There are 4 nested groupings, the coarsest first. Each group lies inside one group of the grouping before and may be the whole of it. The rows also spread widely along 14 directions, which tell nothing about the answers.
In the rows, 128 means zero.
Some rows, each with its group in each grouping after it:
[142 119 145 114 122 122 116 146 160 139 100 103 137 138 137 123 136 154
 131 122 128 126 140 104 108 144 100 155 130 130 110 112 149 108 123 157
 150] | K_669 K_38 K_835 Datu
[135 134 145 117 110 120  97 139 144 139  92  80 129 132 143  92 126 161
 130  80 116 124 139  82 131 134 133 135 126 167 107  61 141 140 142 171
 139] | K_669 K_38 K_835 vopal
[157 148  92 117 128 141 109 144 154 137 130  99 152 162 162 105 141 139
 128 160 179 118 127 112 110 140 149 115 141 114 113 108 136 167 180 126
 127] | K_927 K_246 K_562 musuk
[180 148 119 146 136 120  51 115 137  84 134 113 127 167 157 151 108 175
 142 168  83 153  99 154 101 117 139 106 127 113 101 188 137 106 112  73
 148] | K_328 K_909 K_487 keru
[144 170 100 125 146 130 149 124 133 128 157 100 128 149 136 119 129 142
 150 156 169 136 105 129 118 126 147  95 110 136 140  95 120 161 180 116
 118] | K_328 K_112 K_348 Sizag
[110  89 118 120 144 109 105 135 137 172  90 141 129 105 135 147 161  78
  78  87 128 121 116 136 152 101 111 160 136  96 104 159 150 107 101 124
 147] | K_927 K_518 K_584 luvi
[117 127 115 119 138 124 121 129  98 149 136 122 107 108 123 123 110  98
 135 109 126 130 113 125 144 116 147 104 120 162 140 117 123 142 129 133
  93] | K_669 K_38 K_435 laz
[ 91 139  76 129 211 125 239 154 101 135 159 173 130 121 164 142 106  91
 136 111 117 125 138  84 138  63 163  95 129  42  70 159 126 150 136  98
 151] | K_328 K_909 K_487 Kepo
[125  91  83 140 133 156 149 145 126 135 156 123 126 107 121 154 126 125
 109 131 125 119 148 134 105 129 137 134  97 120 120 143 114 131 106 107
 128] | K_669 K_375 K_735 varal
[105 146 160 114 129 127 157 141 115 142  67 104  96 113 128 115 124  97
 109  98 161 101 134 117 160 119 109 114 132 128 142  73 161 127 132 151
 143] | K_669 K_375 K_997 Miko
[109 107  97  95 224 107 140 140 137 155 115 121 131 162 176 138 166  90
 102  83 185 111 127  94 125 106 110 135 126  78  84 150 146 149 164 143
 134] | K_669 K_805 K_146 muli
[ 86 117  87 134 152 144 153 129 102 137 171 139  99 106  96 140  99 134
 136 122 123 140 125 131 130 122 147 105  74 188 149 129  79 155 137 117
  79] | K_927 K_518 K_244 ruzim
[126 149 132 126 106 146 125 115 120 150 127 156 154 142 112 108 169 113
  94 126 137 122 110 174  96 172 149 149 145 105 143 145 125 139 145 105
 133] | K_927 K_518 K_584 Pab
[212 118 121 112 167  91 123 110 155 139 156  47 172 120 161 133 117  92
 188 129 146 175  82 112 122  62 143 111 141 102 100 118 176 137 130 137
 137] | K_328 K_909 K_655 Sud
[171  69 151 111 136 108  72 168 136 104  75 105 144 148 195  93  73 150
 176 113  69 135 155  52 118 106 135 119 165 134  68 175 163 116  96 178
 128] | K_669 K_247 K_526 Mumaz
[134  48 127 124 123 139  45 145 113 118  62 111  97 122 148 128 104  93
  95 122 133  95 145 144 160 115 123  99 129 167 140 179 136 130  93 147
  91] | K_927 K_518 K_244 gosul
[158 196 147 132 155 122 133 137 120 136  86 168  99 162 144  93 110 145
 161 166 104 147  62  98 115  96 148  86 124  94 114 170 158 114 145 116
 156] | K_328 K_909 K_655 Kov
[130 147  57 157 145 174 114 151 135 110 133 101 101 169 149 124 137 190
  77 139 149 102 134 125  92 142 163  96  66 133 108 112  98 173 171  87
 142] | K_328 K_112 K_348 vukav
[143 115 151 111 175 122 152 120 132 119 109 104 145 149 149 125 138 110
 136  93 151 124 135 108 115 116 116 121 137  94 108 136 153 136 129 146
 143] | K_669 K_247 K_131 kud
[116 127 123 131 111 136 105 141 118 135 125 132 134 130 134 109 131 153
 116  96  90 125 141 114 110 154 155 146 129 144 107 116 119 139 127 129
 130] | K_669 K_805 K_158 kalu
[112  95 102 129 157 117 121 112 115 121 159 116 118 107 121 165 102 109
 139 110 118 145 134 133 160  90 129 109 107 156 130 141 105 138 109 112
  96] | K_927 K_246 K_602 kufol
[110 131 133 129 165 123 135  90 144 124 128 104 140 148 118 141 168 138
 101  61 145 133 136 122 138 118 116 139 103 122 116 100 109 149 141 130
 146] | K_927 K_246 K_562 dupin
[126 110 134 126 140 118 145 144 113 105 134 125 152 119 149 143  77 122
 149 116  83 144 153 128 120 110 139 127 157 104  92 159 139 120  95 105
 137] | K_927 K_246 K_602 taden
[129 159 107 146  87 128 120 155 126 120 136 154 140 125 155 104  99 180
 150 143  53 134 144  89 135 121 174 121 153 119  85 117 117 128 125 112
 150] | K_328 K_909 K_487 keru
[191 112 142 118 142 125 143  97 151 133 164 124 175 136 121 136 153 109
 184 159 142 158 104 130  94 123 123 134 142  97 137 170 142 119 117 137
 123] | K_669 K_247 K_131 kud
[166  78 149 118  88 116  24 120 114 126  93 101 111 111 141 104 103 107
 165 126 103 129 125 108 177 109 144  94 148 207 154 132 132 133 103 178
  71] | K_669 K_805 K_146 muli
[ 97 126  83 144 113 134 131 161 121 160 156 139 100  76 112 161 104 143
 118 133  83 138 128 124 127 118 138 147  98 153 113 113 119 107  99  92
 131] | K_669 K_805 K_146 muli
[ 43  69  87 110 159 112 133 117 103 165 174 150 133 111 105 130 164 125
  89  16 113 126 161 109 143 154 137 173  90 182 119 109  55 160 140 159
  82] | K_669 K_375 K_735 varal
[143 114 107 128  98 125  64 110 132 151 152 132 144 123 114 135 165 129
 113 129 115 139 109 158 113 157 138 159 127 143 139 145 113 120 121 113
 112] | K_669 K_375 K_997 Miko
[117 128 135 107 149  95  97 101  79 133 172 135 165 124 137 145 127  80
 127  78  94 154 109 189 110 146 155 150 175 113 119 167 133 128 117  85
 105] | K_669 K_805 K_146 muli
[152 101 149 114 165 102 115 115 111 127 127  79 141 111 140 149 105  84
 136  77 110 153 109 149 116  98 127 130 138 117 108 145 169 115  91 113
 135] | K_669 K_247 K_526 Mumaz
[125 137 175 119 161 111 161 107 139 135 109 123 107 137  87 152 141 127
 133 126 155 149  94 163 116 131  74 139  91 137 165 141 136  92 121 132
 141] | K_328 K_112 K_348 Sizag
[109 140 121 114 127 120  70 139 129 132 121 128 109 156 138 129 135 162
 115 135 133 120 128 137 117 173 113 142 124 164 128 128 119 124 151 124
 111] | K_669 K_805 K_158 kalu
[ 83 143 113  94 205 123 176 165 114 141 126 146 119 171 161 120 122 130
 124 114 166 114 138 103  90 153 118 131 125 105 100 146 133 146 177 135
 124] | K_669 K_805 K_146 muli
[143 127 122 142 134 114  92  76 124  94 144 101 152 130 159 129 145 133
 149  64  87 133 150  81 188  74 162  94 148 121  96  95 109 161 122 132
 127] | K_669 K_247 K_131 kud
[162 149 113 143 105 142 116 144 151 147 116  84 121 107 129 141 129 138
 112 142 125 129 111 130 110 117 130 133 114 116 113  92 162 112 111 103
 166] | K_669 K_38 K_435 laz
[137 137 133 130 162 137 162 104 124 126 135 101 122 124 114 152 137 102
 122 107 148 129 118 145 120 107 121 111 107 108 136 119 140 132 120 112
 140] | K_669 K_38 K_835 vopal
[133 126 120 128 126 123 109 128 166 135 133  91 139 144 126 140 158 176
 103 118 142 132 132 136 106 155 105 165 102 135 115  95 124 119 140 127
 156] | K_328 K_909 K_655 Sud
[ 83 167 116 127 196 109 182 109 103  95 177 128 127 131 136 173  89 132
 152 108 109 153 134 140 137  95 126 104 125 108 107 136 110 134 135  77
 125] | K_927 K_518 K_244 gosul
[145 146 107 126 106 148 138 144 129 108 184 109 165 139 142 148 112 150
 145 182 133 130 153 169  74 180 141 142 159 108 124 127 131 130 137  83
 128] | K_669 K_805 K_146 muli
[ 91 140 109 148 124 139 142 128 117 122 127 160 102 125 115 154 138 142
  92 131 115 112 140 153 150 129 123 123 108 117 135 134 102 118 120  90
 141] | K_328 K_112 K_348 vukav
[101 189 110 147 135 159 181 171 158 136 106 184 121 162 133 106 133 217
 120 156  97 123 134  72  80 146 133 144 101  90  84 135 114 120 155 113
 182] | K_927 K_518 K_244 gosul
[161 122 161 122 147 112  88  98 145  92 111 130 142 174 146 134 141 153
 160 136 112 141 130 113 123 127 102 124 143 110 120 178 129 107 117 142
 132] | K_669 K_375 K_997 Miko

New rows. What belongs after each?
[115 129  98 149 129 176 189 149 138  93 146 107 133 131 134 150 106 160
 117 155 143 103 184 131 109 136 133 111 112 107 118 109 112 150 129 101
 145] | K_927 K_518 K_244 gosul
[109  99 109 114 149 105 112 139 101 128 125 157 150 128 173 127 124  95
 122  89  90 120 153 107 147 113 149 132 175  85  82 173 129 131 112 123
 122] | K_669 K_375 K_997 Miko
[100 145  69 140 128 150 147 150 124 197 146 177  93  93  88 130 142 120
 105 155 131 136  79 132 116 121 149 133  74 147 143 141 107 131 139 100
 114] | K_927 K_518 K_244 ruzim
[127 102 141 133 115 125 126 108 130 155 127 123 111  88  82 153 144 112
 123 108 116 142 113 142 141 117 105 148  94 155 156 123 123  98  88 135
 126] | K_669 K_375 K_735 varal
[154 129 106 173 126 143  90  80 140  83 113 114  94 130 134 176 154 128
 108 145 126 110 133 137 207  57 124  66 104 105 141 130 110 129 102  90
 145] | K_328 K_112 K_348 vukav
[134 161 152  95 164  98 112 111 140 139 125 130 152 176 145 122 165 132
 135 120 161 138 101 139  97 163 102 152 154  99 119 144 148 119 165 127
 137] | K_669 K_247 K_131 kud
[ 95 123 122 132 119 120 131 135 104 130  90  92  76  82 129 155 104  81
  93 106 151  98 143 150 215  82 115  89 122 149 151  69 141 128 111 116
 126] | K_328 K_112 K_348 vukav
[107 196 176 127  86 109 103 154 130 154  52 178 105 135 130  96 130 176
 115 119  64 130 105 101 129 148 114 161 150 113 104 120 157  72 118 125
 183] | K_669 K_375 K_735 varal
[126 123 117 116 139 117 133 112 135 149 134 153 145 127 142 133 169  91
 137 125 145 119 133 104 165 107 127 128 157  93 125 132 127 135 136 143
 122] | K_669 K_805 K_146 muli
[167 161 134 137  97 148 148 129 113 142 125  84 134  96 123 110 111 101
 137 122 122 131 108 134 118 111 170 103 138 123 133  75 162 144 120 115
 143] | K_669 K_38 K_435 laz
[ 95 200 131 115 114 108  95 118 124 129 171  98 114 139 106 148 119 191
 132 134 133 151 108 175 102 193 106 151 113 190 148  66 115 115 166  85
 117] | K_669 K_247 K_131 kud
[161 106 155 123 142  92 106  89 136  75 144  93 179 152 171 115 114 151
 191  83  80 155 159  80 164  91 146 108 168 124  91 120 116 146 122 165
 125] | K_328 K_909 K_655 Sud
[111 150 194 116 135 102 130  88 159 104 121 124 131 157  93 155 137 176
 158 126 133 156 135 139 137 152  57 155 120 155 154 118 113  91 125 146
 136] | K_927 K_246 K_562 dupin
[137 140 153 133 108 148 142 139 114 122 114 142 129 127 118 125 116 134
 130 146 111 123 131 151  95 157 130 131 140 113 136 147 146 109 106 108
 144] | K_669 K_247 K_131 kud
[132 131 153 115 121  97  97 139 123 149 125  96 116  94 113 154  93 129
 141 120 101 161  97 159 110 134 101 156 125 162 127 123 164  80  93 106
 135] | K_669 K_247 K_131 kud
[ 86 119  92 131 134 134 158 124 106 134 164 132  99  93 108 163 120 105
 126 130 143 117 148 135 168 114 123 110 106 150 153 102  98 137 123 114
  96] | K_669 K_375 K_997 Miko
[ 90 143 135 102 156 115 159 118 121 149 138 191 118 149 115 131 153 113
 148 148 156 123 126 120 143 151  96 130 137 123 155 159 104 117 151 151
  96] | K_669 K_38 K_435 laz
[143 171 117 149 136 150 128 145 122 109 102 166 103 150 155 124 111 158
 139 169  94 118 119  96 120 106 147  87 130  85 101 166 141 118 122  92
 157] | K_669 K_247 K_131 kud
[125 130 122 150 152 147 154 107 145  98 154 136 119 148 106 151 134 193
 152 128  99 144 143  96 107 124 116 124  73 136 123 140  87 123 118 126
 137] | K_669 K_375 K_997 Miko
[150 105 137 120 121 148 116 167 113 112 110  94 136 139 152 108  83 141
 128 127 114 120 147 137  71 164 145 127 139 137 110 142 156 131 115 124
 130] | K_669 K_247 K_526 Mumaz
[147 109 103 145 137 151 140 114 139 138 125 153 133 130 128 126 171 117
 120 122 123 118 129  94 132 101 146 119 111  89 118 153 115 140 117 135
 140] | K_669 K_375 K_997 Miko
[123 135 134 115 134 118 116 133 145 161  96 141 105 142 119 114 156 133
 116 135 157 122 102 122 135 137 107 135 109 141 141 127 131 118 148 152
 132] | K_328 K_909 K_487 keru
[125 157 132 119 159 122 142 172 129 128 123 125  97 140 138 132  72 174
 169 162 105 150 112 102  83 133 114 124 103 147 105 144 148 103 130 118
 136] | K_669 K_805 K_158 kalu
[105 169 128 138 118 125 156  96 129 126 167 160 161 132 117 143 167 148
 125 101  92 136 143 129 132 143 136 154 149  88 112 110 103 123 128 102
 151] | K_669 K_38 K_435 laz
[145 119 127 124 138 127 140 154 145  96 142  97 160 145 159 130  76 173
 169 140 100 150 161  99  95 128 132 129 141 124  84 134 134 130 121 126
 140] | K_927 K_246 K_562 dupin
[114 106 122 127 176 110 156 103 117 150 147 122 113  94 101 164 135  90
 133  80 119 153 105 124 143  82 116 131  90 130 130 136 123 117  99 125
 123] | K_669 K_375 K_997 Miko
[111 124 108 131  92 134  86 163 106 157  66 135 106  94 167 127 137  70
  62 111 124  76 145 133 184 106 148 121 176  89 108 109 170 126 107 105
 150] | K_669 K_805 K_146 muli
[127 116  94 123  90 138  83 171 119 140 132  96 123 107 147 138 100 129
 100 150 127 112 144 161 109 163 138 141 144 145 118 111 149 121 118  93
 123] | K_669 K_247 K_526 Mumaz
[121 168  89 142  82 133  90 128 116 162 145 187 124 113 131 109 151 134
 133 150  86 126 109 103 158 123 177 121 149 129 125 121 107 137 141 109
 115] | K_669 K_805 K_146 muli
[ 99 118 143 129 127 129 152 120 114 139 134 169 126 110 107 148 141 112
 125 113 104 128 141 138 137 134 117 148 133 117 137 147 118 107 100 123
 129] | K_669 K_805 K_146 muli
[110 148  95 149 129 137  98 139 157 132 117 158  90 138 121 149 131 192
 122 166 104 131 120 102 138 116 109 125  85 148 118 146 100 108 129 109
 136] | K_927 K_518 K_244 gosul
[111  75 107 129 166 165 184 185 147 172  74 156 121 128 138 138 170 102
  51 106 155  84 153 110  81 135 109 171 103  50  88 172 159 114 103 131
 185] | K_669 K_805 K_146 muli
[107 130 139 127 182 137 187  84 148 121 138 123 106 136  85 182 161 109
 123 143 201 125 124 160 147 112  66 114  82 121 177 133 111 121 134 125
 122] | K_927 K_518 K_244 gosul
[104 136 136 100 112 119 158 135 109 147 163 131 118 108  98 118  96 127
 182 155 146 143 128 129 132 160 118 125 124 196 176  96 107 129 148 159
  72] | K_669 K_375 K_735 varal
[178 188 144 162 120 154 102  98 145  75 107  87 110 152 130 149 111 170
 142 177 120 136 106 149 127  98 128  75 114 116 138 122 144 122 123  78
 160] | K_927 K_518 K_244 gosul
[136 128  98 141 164 121 100 144 145 119 112  67  89 126 149 169 107 150
  98 119 132 128 116 134 130  88 113 113  83 129  96 113 150 115 116  91
 163] | K_328 K_909 K_487 keru
[112 125 106 121 116  96 106 118 124 141 176 151 133  96 132 151 116 125
 180 139  88 152 134 101 179 103 132 129 151 155 126 123 104 117 117 132
  91] | K_669 K_805 K_146 muli
[111 141  82 133 154 145 135 146 130 149 127 191  99 144 127 139 134 130
 118 180 140 121 109 118 125 119 130 111 103 105 127 188 111 127 141  99
 121] | K_927 K_246 K_602 kufol
[128 127  55 163 117 169 122 130 102 163 137 185 115 106 126 113 165 101
  86 117  93 109 110 106 135  96 203 105 106  92 111 157 103 160 119  92
 131] | K_669 K_375 K_997 Miko
[ 75 205 157 111 153 100 171 157  60 165  95 158 111 109 134 101  91  95
 105  56  75 143  85 143 105 128 162 139 155  92  93 117 173 113 129  82
 164] | K_669 K_375 K_997 Miko
[147 154  67 143  79 162  93 165 147 137 138  99 115 131 145 133 131 158
  91 205 167  98 131 161 114 164 146 118 120 129 134  89 134 140 158  83
 139] | K_328 K_909 K_655 Sud
[126 127 126  94 147  92  94 137 127 167 125 119 121 126 129 119 108 109
 153 130 145 156  87 126 132 124 120 133 128 171 135 136 140 126 147 142
  93] | K_927 K_246 K_602 kufol
[ 98 126 166 140  86 116 122 104 117 101 119 175 130 111 112 150 129 142
 142 117  60 127 169 127 178 130 107 142 161 122 136 139 105  87  78 126
 135] | K_669 K_375 K_997 Miko
[ 82 101 132 112 129 121 158 136 122 179 131 131  90  76  78 161 137  85
 115 120 165 123 126 151 154 136  84 154  96 174 174  99 126 107 109 146
 102] | K_669 K_805 K_158 kalu
[111  65 134 130 127 111 177 101 111 115 183 131 183  89 120 142 123 102
 153  59  72 147 178 120 155 106 152 147 151 122 110 125  93 140  84 147
 118] | K_328 K_909 K_487 Kepo
[114 137 140 126 102 123  95 128 153 154  85 150 106 133 114 128 172 151
 103 131 131 115 124 114 147 146  91 158 119 133 137 117 127  96 126 145
 146] | K_669 K_375 K_997 Miko
[120 176 174 115 150 114 161 101  84 140 129 147 141 131 116 101 130  93
 146  75 103 150  93 141 113 130 159 123 151 111 131 126 144 139 136 120
 130] | K_669 K_805 K_158 kalu
[132 120 136 119 135 129 165 110 123 144 159  95 144 102  99 147 135  97
 132 103 144 139 125 158 110 134 123 141 118 133 148 101 134 130 116 127
 124] | K_669 K_38 K_835 Datu
[128 105 125 122 124 116  78 110 152 148 138 105 133 126 114 150 167 144
 113 103 132 137 125 136 126 146 105 167 109 160 133 113 117 117 123 137
 124] | K_669 K_805 K_146 muli
[ 68 173 126 132 101 125 161 162 127 124 130 171 135 130 134 121 101 191
 128 123  72 129 170 100 130 156 133 155 148 120  93 100 108 118 135 107
 155] | K_927 K_246 K_602 kufol
